The rows come from 4 hidden closed curves, with some noise, and rows from the same curve form a group. Each curve winds through 8 dimensions. The rows are also pushed far along 5 directions, which tell nothing about the answers.
In the rows, zero is written as 128.
Some rows, each with its group after it:
[110 132 144 123 124 122 107 150 125 139 116 145 114 109 114 130 134 135
 138 112]
U
[126 112 125 153 150 142 120 112 134  72 144 102 148 110 146  89 127 132
 121 141]
K
[ 87 118 156 162 186  87  71 138 107 165 187 153 167 118 158 175  77 122
  81 122]
U
[128 127 110 136 153 140 157 118 132 117 139 127 115 119 134 143 102 128
 143 156]
K
[117 123 129 145 125 113 146 130 113 104 143 105 131 161 143 140 118 141
 115 132]
K
[125 144 139 148 146 142 132 109 147 102 158 119 131 101 148  75 118 133
 130 157]
U
[131 106 130 127 147 126  95 153 107 146 116 118 163 124 122 145 118 126
 131 110]
K
[129 163  83  77 161 145 153 113 102 116  78  88 130  84 121 108 135  93
 151 125]
F
[124 130 128 108 142  98 110 138 103 156  95 134 121 121 121 176 152 101
 120  96]
U
[129 122 116 122 154 159 139 101 146 122 131 120 143 102 110  95  98 115
 121 166]
K
[123 178  98  94 147 179 183  79 146 114 122  99 146  68 139  22  85 104
 145 168]
F
[168 110 134 109 104 140 138 137 145 146  89 140  93 124  78 155 157 124
 152 145]
K
[171 100 111 108 119 126  97 151  99 133  90 105 161 153 126 174 167 113
 135  80]
F
[146 107 185 158  96  81 113 158 139 200 132 164 140 150 127 151 124 132
 125 116]
B
[134 142 120 141 126 117 138 140 126  95 111 108 152 140 148 104 139 117
 151 107]
F
[ 81 129  87 100 145 126 146 103  94 103 148 126 110 115 144 177  88 126
  98 121]
F
[106 121 166 134 117 108 108 164 129 181 125 149 162  99 120 114  72 128
 135 109]
B
[107 140 117 136 154  88 136 140 103 109 111 104 146 135 135 143 121 109
 131 113]
U
[130 114 111 104 111 126 159 127 101 101 106 110  74 153 117 186 160 142
 125 135]
U
[111 143 152  94 145 145 144 119 130 179 101 128 139  77  96  75  86 109
 118 162]
U
[140 115  93 134 112 157 178  94 140  71 138 107  90 137 140 136 134 141
 138 147]
B
[130 121 118 117 108 143 144 142 117 113 117 107 136 142 122 124 114 143
 139 127]
B
[ 97 135 124 129 135 108 131 151 107 144 132 127 161 132 140 134  74 128
 134 109]
B
[100 135 120 148 164 109 113 112 114  94 173 126 128 134 174 163 126 122
  96 115]
U
[124 112 156 131 143 111 120 142 141 175 119 154 125 106  91 148 101 116
 125 150]
K
[108 157 162 133 117 123 122 119 165 200 160 189 107 104 113 107  98 127
 116 148]
U
[141 109 182 154 101 114 113 149 137 172 121 128 107 133 120 125 154 149
 127 123]
K
[137 148 123 118 108 140 145 122 129 143 137 134 104 134 138 126 137 142
 139 132]
U
[136 128 104 113 126  97 150 138  97 103 103 109 121 149 135 183 147 113
 138 111]
F
[120 149 115 147 136 161 128 119 143 111 158 118 124 111 145  71 116 157
 152 139]
U
[ 98 132 136 156 130 147 127 103 170 146 193 189 102 111 146 115  88 151
 117 151]
K
[ 86 116 105 150 153 112 131 139 115  97 172 154 113 166 133 203  86 150
 118 138]
F
[135 126 118 116 119 128 133 134 109  91 103  92 124 141 129 139 160 126
 132 109]
F
[131 139 121 111 137 133 108 146 118 141 117 134 160 145 122 122 131 123
 129 116]
B
[131 136 154 123 134  66 113 178 117 153  69 142 169 135  94 140 135  90
 148 107]
B
[111 129 141 100 112  98 129 149  97 179  98 130  98 116 103 170 127 131
 125 111]
F
[114 125 137 132 131 125 149 117 127 144 139 115 129 129 114 108  94 141
 112 166]
K
[ 91 142 101 135 175 166 170  72 131 100 200 109 136 113 161  98  46 136
  92 194]
B
[136  90 143 130  88  97  88 180 100 121 109 140 112 156 129 219 167 143
 135  64]
B
[110 149 131 111 139 173 144  86 161 181 144 153  80  70 100  79 104 134
 123 176]
U
[142 126 143 128 116 126 125 124 155 123 123 150 139 121 111 113 132 106
 125 137]
K
[139 127 126 129  99 125 142 140 122 140 117 118 118 163 126 130 143 146
 138 115]
B
[110 132 123 131 103 102 134 144 107 106 148 144  86 165 147 193 146 155
 124 108]
K
[ 87 105 149 181 130 103 121 110 137 155 199 164  77 144 158 180 109 162
  89 127]
F
[141 134 121 118 100 119 124 145 120 150 111 142 115 139 137 151 153 135
 150  89]
F
[133 156 114 110 131 132 154 104 143 126 107 132 113 107 124 106 141  98
 132 133]
U
[102 118 125 153 117 142 129 104 139  57 171 124 102 138 150 110 134 160
 106 141]
K
[128 118 162 164 140 125 119 111 145 138 168 134 123 135 145 116 133 142
  99 153]
B
[154 140 150 124  75 138 153 129 155 116  98 123 100 123 118  81 168 134
 155 126]
F
[135 128 131 146 135 113 139 136 136 110 115 118 166 126 140  98 115 112
 144 125]
B
[108 148  82 113 157 149 135 110 114 120 149 128 123 118 144 138 102 132
 134 131]
U
[128 121 106 152 151 157 125 106 136 128 170 133 108 140 153 139 126 150
 127 139]
F
[143 141  92  78 131 145 145 123 138 139  78 142 124 121  74 133 131  96
 147 142]
B
[124 129 103 164 143 172 154  78 155  84 185 117 118 127 177  87 114 149
 124 155]
F
[119 138 118 119 136 141 122 126 124 129 152 145 137 151 136 140 116 134
 113 132]
B
[135 127 153 140 100 101 121 137 145 162 115 156 110 132 120 138 149 118
 129 107]
F
[105 131 132 123 157  96 107 158  88 187 133 135 153 128 139 175  90 128
 122 109]
K
[155 140 121  97 131 156 140 139 122 113  63  85 141 103  95  66 155 121
 169 140]
B
[112 126 140 149 141  91 128 147 119  99 134 120 154 142 139 136 110 122
 124 127]
U
[119 119 126 129 172 130 116 139  93 101 124  80 159 113 146 132 116 123
 126 128]
K

New rows, each followed by its group:
[104 118 156 178 141 119 100 120 145 167 186 154  91 119 137 136 116 164
 113 143]
U
[125 120 107 125 138 109 153 128 115 117 109 112 130 124 125 157 111 112
 137 127]
B
[ 94 126 112 137 188 130 109 109 108 110 182 125 144 117 152 160  85 125
  92 148]
U
[130 118 114 162 153 135  84 144 134  74 134 113 201 125 160  87 126 117
 144  89]
U
[138 132 130 131 146 117 117 128 107 133 134 105 164 136 158 131 131 114
 114 114]
U
[134 147 132 118 130 123 112 153 109 157 110 111 146 118 125 108 132 134
 152 112]
U
[104 124 113 130 159 147 123 112 128 102 143 123 124  95 132 111 109 134
 125 142]
K
[114 112  88 135 121 133 125 132  99  95 156 127 113 163 165 196 126 154
 127  90]
B
[157 126 116 116 155 119  92 168  79 137  82  77 211 123 153 120 140 105
 156  73]
K
[133 123 161 123 127  78 118 157 113 165  97 131 165 142 108 150 122  97
 114 117]
U
[115 107 142 141 116 121  99 134 117 123 137 125 158 116 159 118 118 134
 113  85]
F
[106 122 139 127 126 138 137 113 127 162 162 133 133 123 130 122  76 140
  99 149]
F
[ 92 139  87 130 157 127 154 108 133 103 155 142  83 124 111 163  98 136
 133 161]
U
[105 122 122 156 134 145 152  78 151  60 180 123 116 113 170 104 107 130
  95 149]
F
[143 126 108 123  76 146 169  93 144  65 159 136  57 170 134 154 171 159
 115 154]
K
[146 112 136 125 110 123 128 128 140 115 109 146 136 139 129 137 150 109
 122 112]
U
[134 135  84  84 135 122 140 132  94 114  63  94 130 109 112 148 149  98
 149  93]
F
[151 124 123 122  83 128 126 127 125 117 115 119 110 163 132 137 183 140
 129 100]
K
[103 131 116 136 140 148 119 126 137 107 171 162 139 149 141 132  98 146
 120 138]
B
[129 115 124 125 124 137 115 134 136 109 115 131 138 127 110 123 130 125
 132 122]
K
[123 125 155 151 131 116 118 151 117 143 134 123 116 122 148 135 133 146
 143 112]
K
[129 141 122 125 117 123 146 111 132  98 137 120 128 134 139 112 135 126
 118 140]
K
[ 81 130 124 118 203  83 109 158  77 157 119 105 187 110 105 161  50 103
 113 141]
U
[108 141 141 133 177 117 111 116 135 171 117 133 179  75 139  75  93  86
 118 119]
U
[112 128 150 149 183  87  86 157 113 129 111 120 201 135 128 108 124 100
 119 116]
B
[119 120 107 148 125 125 134 121 141 105 150 147  82 143 121 168 138 148
 136 136]
U
[113 124 160 172 125 157 125  96 175 145 209 172  99 109 151  88  94 167
 108 173]
U
[111 123 152 146 137 129 119 144 118 144 145 118 123 114 143 118 109 156
 133 132]
K
[124 130 116 114 126 119 170 113 111 103 115  96  99 131 119 146 131 126
 122 149]
F
[104 133 120 113 136 123 142 135 132 108 110 139 149 121 108 119  96 108
 130 134]
U
[146 118 136 129  99 122 142 110 145 101 117 128 119 120 135 120 152 111
 121 121]
F
[124 138 121 126 154 138 126 121 130 121 142 127 143 104 133 110 105 122
 131 147]
U
[142 140 115  96 120 131 138 113 116 137 101 116 119 107 130 135 149 105
 126 110]
F
[156 127  98 119 108 151 124 146 106  78 126 107 120 166 155 158 177 152
 154  95]
F
[133 134 144 145 145 103  81 152 115 124 114 111 196 128 159 106 145 100
 129  72]
U
[ 91 133 111 138 174 130 102 144 108 126 158 132 181 125 155 127  69 129
 129 113]
F
[ 51 140 126 145 197 100  98 145 110 143 154 147 156  88 132 134  50 125
 122 125]
U
[123 152 105 129 129 122 146 109 141 114 150 150 102 138 136 151 130 118
 127 133]
U
[113 132 102 125 134 139 128 134 129 100 117 132 109 115 118 129 131 139
 153 123]
U
[143 170  89  68 158 161 157 110 121 113  87  92 132  80  91  87 123  94
 151 168]
U
[129 134 120 121 148 157 133 132 124  98 106  89 147 105 122  65 130 135
 151 145]
B
[168 127 130 121  92 162 149 107 153 123 136 127 127 132 138 103 137 125
 128 140]
B
[137 147 105 101 130 159 130 120 128 154 117 123  99 103 105 115 135 138
 151 141]
U
[102 135 142 121 134 125 137 111 112 149 151 117 119 107 143 124  96 135
  97 140]
F
[130 153  60 103 132 199 174  74 142  83 157 121  75 117 138 109 129 148
 146 161]
U
[106 127 138 162 132 121 104 134 145 154 175 158 109 130 123 138 105 154
 125 136]
U
[100 105 128 132 122 130 121 124 136 140 154 166  88 123 111 174 105 147
 110 137]
F
[117 142 132 129 129 131 119 136 114 147 148 120 120 128 135 123 120 153
 132 127]
U
[127 127 107 115 106 135 164 123 105  95 138 101 101 143 150 163 121 143
 129 124]
B
[119  96 174 196 134  99  70 161 143 147 171 171 127 151 150 165 142 156
 122 103]
F
[101 113 124 155 174  97  91 129  93  83 143  91 189 129 165 125 117 118
  96 104]
K
[150 140 137 110 138 144 156 110 145 139 100 112 125 104  95  79 134 109
 134 179]
B
[124 137 115 134 126 128 173 126 139 134 135 143  90 136 129 153 110 137
 153 148]
K
[113 130 104 109 108 141 143 118 124 122 141 152  75 139 122 181 130 143
 125 120]
B
[139 129 144 146 124 111 106 151 128 102 122 131 151 133 159 133 154 117
 141  91]
K
[167 125 151 140 125 139 124 126 144 150 120 121 126 111 141 111 156 122
 142 127]
K
[133 107 181 159 114 123 102 145 159 181 134 164 125 139  97 104 132 153
 123 149]
B
[202 131 136 123  75 185 143 133 167 117  98 117 129 129 134  67 181 134
 182 123]
K
[141  96 145 168 107 151 113 125 143 110 171 119 118 154 143 120 139 175
 119 141]
U
